The rows come from 4 hidden closed curves, with some noise, and rows from the same curve form a group. Each curve winds through 6 dimensions. The rows are also pushed far along 4 directions, which tell nothing about the answers.
In the rows, zero is written as 128.
Some rows, each with its group after it:
[132 125  85 162 122  66 135 149  99 106 108  66  95 121 119 138 134  78
 117 105 110 156]	C
[126 131 122  97 163 154 102 163 155  62  92 142 151 142 190 105 141 164
  99 116 179  97]	Z
[113 143 127  52 164 133 124 168 161 103 120 173 152 152 217 137 122 219
  94  92 147 118]	B
[147  97 101 131 162 147 119 129 191  46  65 105 147 100 176 185 196 136
 140 110 155 114]	Z
[100 129 133 100 153 106 154 138 108 110 117 112 122 148 162 117 109 146
  67  99 156 125]	C
[125 121 145  88  83 160  87 122  79 162 178 219 109 182  94  64 152 175
 140 194 142 111]	C
[115 157 122 130  94 102 135 136  67 130 122  77 122 169 162  72 125 128
  74 137 148 107]	C
[116 160 129 150 164 115 166 159 147 144 145 112 138 116 130 137  67 113
 109  98 111 158]	G
[141 118 106 181  87  88 112 123  97 136 135  85 107  81  70 128 115  36
 159 123  93 145]	G
[115 173  92 160 115  78 143 176  85 142 138  94  88 186 122  90 115 124
  78 141 120 168]	B
[110 163 123 139 131 116 168 174 135 154 184 121 146  99 155 144  74 116
 134 110  89 154]	Z
[107 142 143 151 106  89 123 144  82 168 136 107 127 126 142  83  96 128
  89 121 122 125]	Z
[124 142 140 145  96 121 147 100  81 166 145  89 108 148 113 105 127  99
 132 162 111 122]	G
[149 137 115 156 133 116 145 124 155 146 115 104 134 122 129 167 141 135
 152 125  95 148]	G
[121 126 111 137 110 121 108 150 132 105 102 139 144 143 147 112 153 172
  60 113 179 123]	Z
[122 123 147  82 178 160 102 143 185 125 136 187 123 115 149 158 119 153
 181 129 102 134]	B
[128 142  90 104 144 118 122 146 125  69  89 129 106 188 116 111 134 141
  63 109 182 137]	G
[137 119 154 104 107 151 107  91 112 148 131 158 140 136 110 101 128 143
 140 143 141  97]	B
[121 155 134 158  66  75 123 146  78 214 180 117 130 108 129 103  86 119
 139 130  67 141]	G
[101 133 139 129 136 110 159 153 109 139 157 116 143 101 160 122  87 121
 102 102 123 131]	C
[115 120  96 100 160 135 128 171 151  44  96 129 127 152 191 137 170 162
  86 111 177 125]	B
[113 109 147  96 109 164 113 107 115 128 172 163 101 115  99 131 136  90
 184 165 113 120]	G
[113 153 168  76 172 139 159 134 159 158 140 138 162 125 211 149  88 186
 134 104 102 112]	B
[147 145 106 134 110 117 141 112 120 130 126  90 112 143 116 141 139  99
 157 140 101 135]	Z
[126 162 135 149  78  84 124 132  89 211 163 105 122 121 136 109  94 119
 151 139  61 135]	Z
[127 136  85 172 103  91 126 165  63 100 111 104  97 195  96  56 153 129
  43 146 183 145]	C
[121 144 140  95  70 155  95 120  99 151 166 185 139 152  98  75 107 146
 102 143 157 105]	G
[143 139 126 146 128 145 129 134 172 150 152 156 153  97  98 157  99 126
 154 115 107 150]	G
[166 112 105 198 148  80 168 106 122 122  69  33 130 114 114 156 150  96
 134 108 111 140]	C
[128 144 153 102 128 176 104 118 137 127 137 167 138 146 118  92 111 137
 131 150 150 104]	B
[125 129 148 114 164 187 117 129 176  95 131 150 143 105 139 136 118 110
 161 140 139 110]	B
[132 167 110 142 177 127 176 161 159  98  98  75 141 160 194 141 135 156
  97 121 138 134]	Z
[123 116 150 172 169 132 170 136 144 135 136  90 146  77 145 150 110  96
 152 121 106 132]	C
[128 161 138 175 113 101 165 146 128 203 163  98 153 110 162 139 102 147
 139 131  73 145]	G
[138 148  86 173 169  75 171 166 120  92  75  45 118 166 169 127 144 138
  74 110 140 152]	C
[131 125 144 110 150 134 155  96 150 149 131 139 130 128 104 164 112 137
 135 111 116 141]	C
[150 114 100 163 135 137 112 125 160  80  64 103 132 142 136 143 194 147
 107 137 166 123]	Z
[140 146 104 183 129  74 141 140 107 128  96  28 117 110 160 131 125  76
 142 117  88 133]	Z
[121 104 112 161  95  92 129 124  50 110 109  87 102 150 110  76 163 104
  81 145 163 119]	B
[ 97 118 125 100 125 120 110 150  93 118 154 161  84 144 117 104 130 118
 121 144 131 140]	C
[121 108 138 110  98 157  92 112 104 104 135 157 122 122  96  92 134  98
 126 142 163 102]	G
[127 116 139  94 184 187 101 155 202  81 121 200 151 115 146 145 129 164
 142 120 159 123]	B
[ 98 126 159 110 145 152 142 122 129 133 154 143 127 115 131 128 104 113
 127 132 132 121]	C
[ 99 158 172 123 124 110 140 145 109 209 176 139 150 108 172 103  60 153
 122 118  87 123]	Z
[152  96 131 100 128 144  78  72 125 110  81 146  92 158  85 124 177 125
 164 158 139 109]	B
[146  89 113 174 102 121  72 108 115 106  89 100 103 102  98 123 186  79
 170 160 124 116]	Z
[139 136 159 113 148 163 124  90 156 155 129 132 118 124 115 144 117 109
 193 153  91 120]	B
[120 126 128 108  82 112  82 129  72 121 107 145 124 173 138  54 146 165
  64 137 180  96]	G

New rows, each followed by its group:
[121 177  98 155  99  94 166 157  97 131 142  57 125 145 158 115 110 101
  96 124 113 140]	B
[137 143  86 186  64  76 103 150  60 139 111  99 103 180  99  66 160 133
  70 154 149 143]	G
[138 131  96 147 133 135 127 154 146  79 118 116 134 121 120 133 136 102
 123 117 147 137]	Z
[117 133 132 135 141  96 172 146 132 174 165 115 129 102 165 172 110 140
 159 116  64 156]	B
[122  94 115  93 118 135  89 127 123  94 135 170  97 121 104 139 159 114
 157 136 132 130]	C
[124 158 147 133  77  99 126 114  53 199 155 120 116 171 105  58  89 133
 100 150 116 117]	B
[108 162 132 147 139  72 150 150  77 171 125  93  96 181 133  81  92 141
  72 128 117 150]	G
[143 109 106 135 126 125 104 108 121  74  88 110 105 132  72 117 139  75
 116 116 163 126]	G
[ 88 138 161 105 168 143 156 156 139 160 189 168 116 112 150 141  84 131
 150 137  91 149]	C
[128 123 109 151 151 134 114 152 134  62  88 101 126 128 133 107 142  98
 100 122 174 120]	B
[108 176 138 112 137  84 150 160 110 196 162 137 117 159 150 112  65 166
 103 114  83 158]	G
[120 122 169 114 125 145 121 106 148 178 145 158 148 107 149 145 126 165
 155 138 102 113]	Z
[152 138 124 112 105 141 118  93 139 135 119 121 128 137 116 146 139 121
 164 138 111 117]	B
[125 119 160 155 149 149 129 129 173 167 153 135 147  58 155 171 123 117
 207 144  68 130]	Z
[104 121 166  49 136 179 108 113 135 127 167 207 129 128 124 117  99 141
 148 136 139 107]	G
[105 157 132 132 105  80 155 140  72 185 172  93  95 139 143 114  96 104
 138 142  69 147]	G
[145  97  92 160 123  94 126 129 127 102 104  98 108 107 109 164 171 100
 150 122 111 150]	B
[159 131  91 160 102 101 116 126 137 128 116 104 125 111  94 153 136  97
 152 115 102 148]	B
[129 164 111 157 120  98 158 164  90 152 136 102 134 178 149  83 121 166
  77 138 137 139]	C
[152 149 122 139 134 109 151 120 150 162 120 112 148 134 134 154 112 156
 131 108 102 141]	B
[118 159 109  66 145 158 130 172 174  72 129 174 166 152 178 131 106 189
  62  83 186 121]	G
[120 165 140 110  82 109 115 136  96 196 172 140 126 140 150 103  98 147
 147 148  78 124]	Z
[120 156 131 140 166 160 173 158 162 102 130 118 164 139 170 127 116 156
  85 120 164 126]	B
[135 129 104 161 145 115 150 150 142 118 126 120 127 125 100 147 124 119
 114 112 130 164]	C
[132 150  90 119 120 138 143 146 143  77 115 114 135 161 145 136 152 141
  87 120 168 133]	G
[131 173  94 163  76  53 123 157  70 156 112  61 119 164 155  83 117 130
  72 119 116 135]	Z
[160 123 119 160 104 144 121  98 155 119 111 109 160  88  86 147 124  86
 145 110 134 119]	G
[138 147 105 163 134  66 169 142 116 117  93  25 147 103 185 145 112 100
 105  78 108 129]	B
[122 121 167  84 119 125 113  97 114 191 160 157 115 117 134 134 107 134
 194 144  67 116]	B
[118 134 132 153 137 116 135 150 113 134 115 115 131 149 158 101 140 161
  89 140 147 126]	G
[117 128 102 102 123 112 114 164  94  76 103 124 123 170 183  86 161 166
  73 126 176 109]	C
[127 101 119 106 110 124  66 129  88  83  91 151 111 156 112  65 153 129
  92 132 185 100]	B
[130  92 108 132 144 104  98 127 108  96  87 127  83 152 107 122 177 127
 126 141 142 138]	B
[173  78 101 167  99 140  84  86 107  87  81 121 104 142  49 109 211  95
 157 171 159 116]	C
[153  90 110 134 107 111 106  96  91 114  95 128 105 157  81 111 176 131
 124 142 151 124]	C
[134 118 137 130  54 148  88 107 108 165 180 171 134  92  81 117 124  98
 178 158 106 116]	G
[113 116 165  92 171 167 157 105 149 127 138 149 131 130 145 147 130 145
 144 141 134 116]	Z
[137 101 144  97 150 176  89 117 174  89 112 166 156  85 138 140 132 122
 167 117 145  97]	B
[118 121 107 141 106 121 116 143 116  98 101 139 132 161 121 101 159 165
  38 120 197 130]	Z
[105 139 141 178 116  97 134 140  66 164 135  96  98 152 110  69 117 106
  93 160 129 138]	Z
[101 140 151  70 129 178 136 134 130 107 155 168 149 146 173 104 122 164
 100 140 170  96]	G
[117 123 128  87 114 149  74 158 135 119 152 221 135 134 120  98 120 170
 111 125 158 124]	G
[135  90 118 141 123 105  97 112 109  95  85 100 111 107 120 127 156  94
 137 120 136 116]	G
[117 118 108 126  71  79 110 125  50 126 130 112 102 147  94  81 127 100
  78 118 150 125]	C
[125 127  85 131 106 126 105 180 131  67 113 140 148 138 163 111 162 160
  69 114 185 124]	G
[122 116 161  88 108 158 127  88 132 175 174 192 127 117  72 142 103 133
 156 134 114 131]	C
[151  75 128 172 101 138  74  88 108 118  91 132 101 124  58 108 195  99
 159 175 146 115]	G
[113 176 129  97  92 135 149 142 114 146 164 133 158 151 163 102  89 158
  82 117 142 114]	G
[128 150 131 132  98 148 150 132 144 154 180 132 150  95 132 154 106 110
 163 134  96 133]	G
[127 149  87 155 143  67 167 172 126 114 117  67 128 120 167 154 109 116
  99  83 104 161]	C
[127 129 130 108 121 140  97 116  93 102  92 139 109 201 120  58 157 160
  70 156 193 100]	Z
[158 124  99 172  92  76 111 112 116 162 126  89 106  95  79 157 124  69
 187 121  62 155]	B
[150 150 101 172 136 133 160 131 164  79  79  48 171 110 165 149 136 108
  96  99 159 113]	C
[131 145 127 129 123 114 130 152 155 150 137 135 170  98 173 147 104 162
 124  94 108 129]	G
[117 139 141 147  86 102 111 138  93 203 193 152 114  93  85 110  73  89
 167 134  65 149]	G
[160  65 123 138  87 125  80  63  74 124  99 137  86 144  37 105 194  98
 171 173 137 112]	C
[133 126  99 155 163  75 179 146 121  99  78  73 141 145 147 138 122 151
  43  69 162 149]	C
[151 112 103 177 165  82 124 121 142 105  68  51  99 102 117 166 143  67
 165 110  90 150]	B
[126 138 154 123 122 132 175  94 118 181 176 123 124 113  88 152  84  96
 163 129  85 143]	Z
[ 89 150 156 112  89 121  97 163  72 186 183 169 105 154 159  61 114 159
 119 177 108 121]	Z
[115 119 131 116 113  91 131 114  60 137 113 106  98 170 124  85 136 133
  88 133 143 118]	C
[149 134 109 155  84 125 137 112 106 128 126 104 140 137  98 114 140 113
 114 135 145 122]	B
[147  63 104 132  86 111  78  82  69  92  89 148  86 155  27  97 186 102
 108 140 180 125]	C
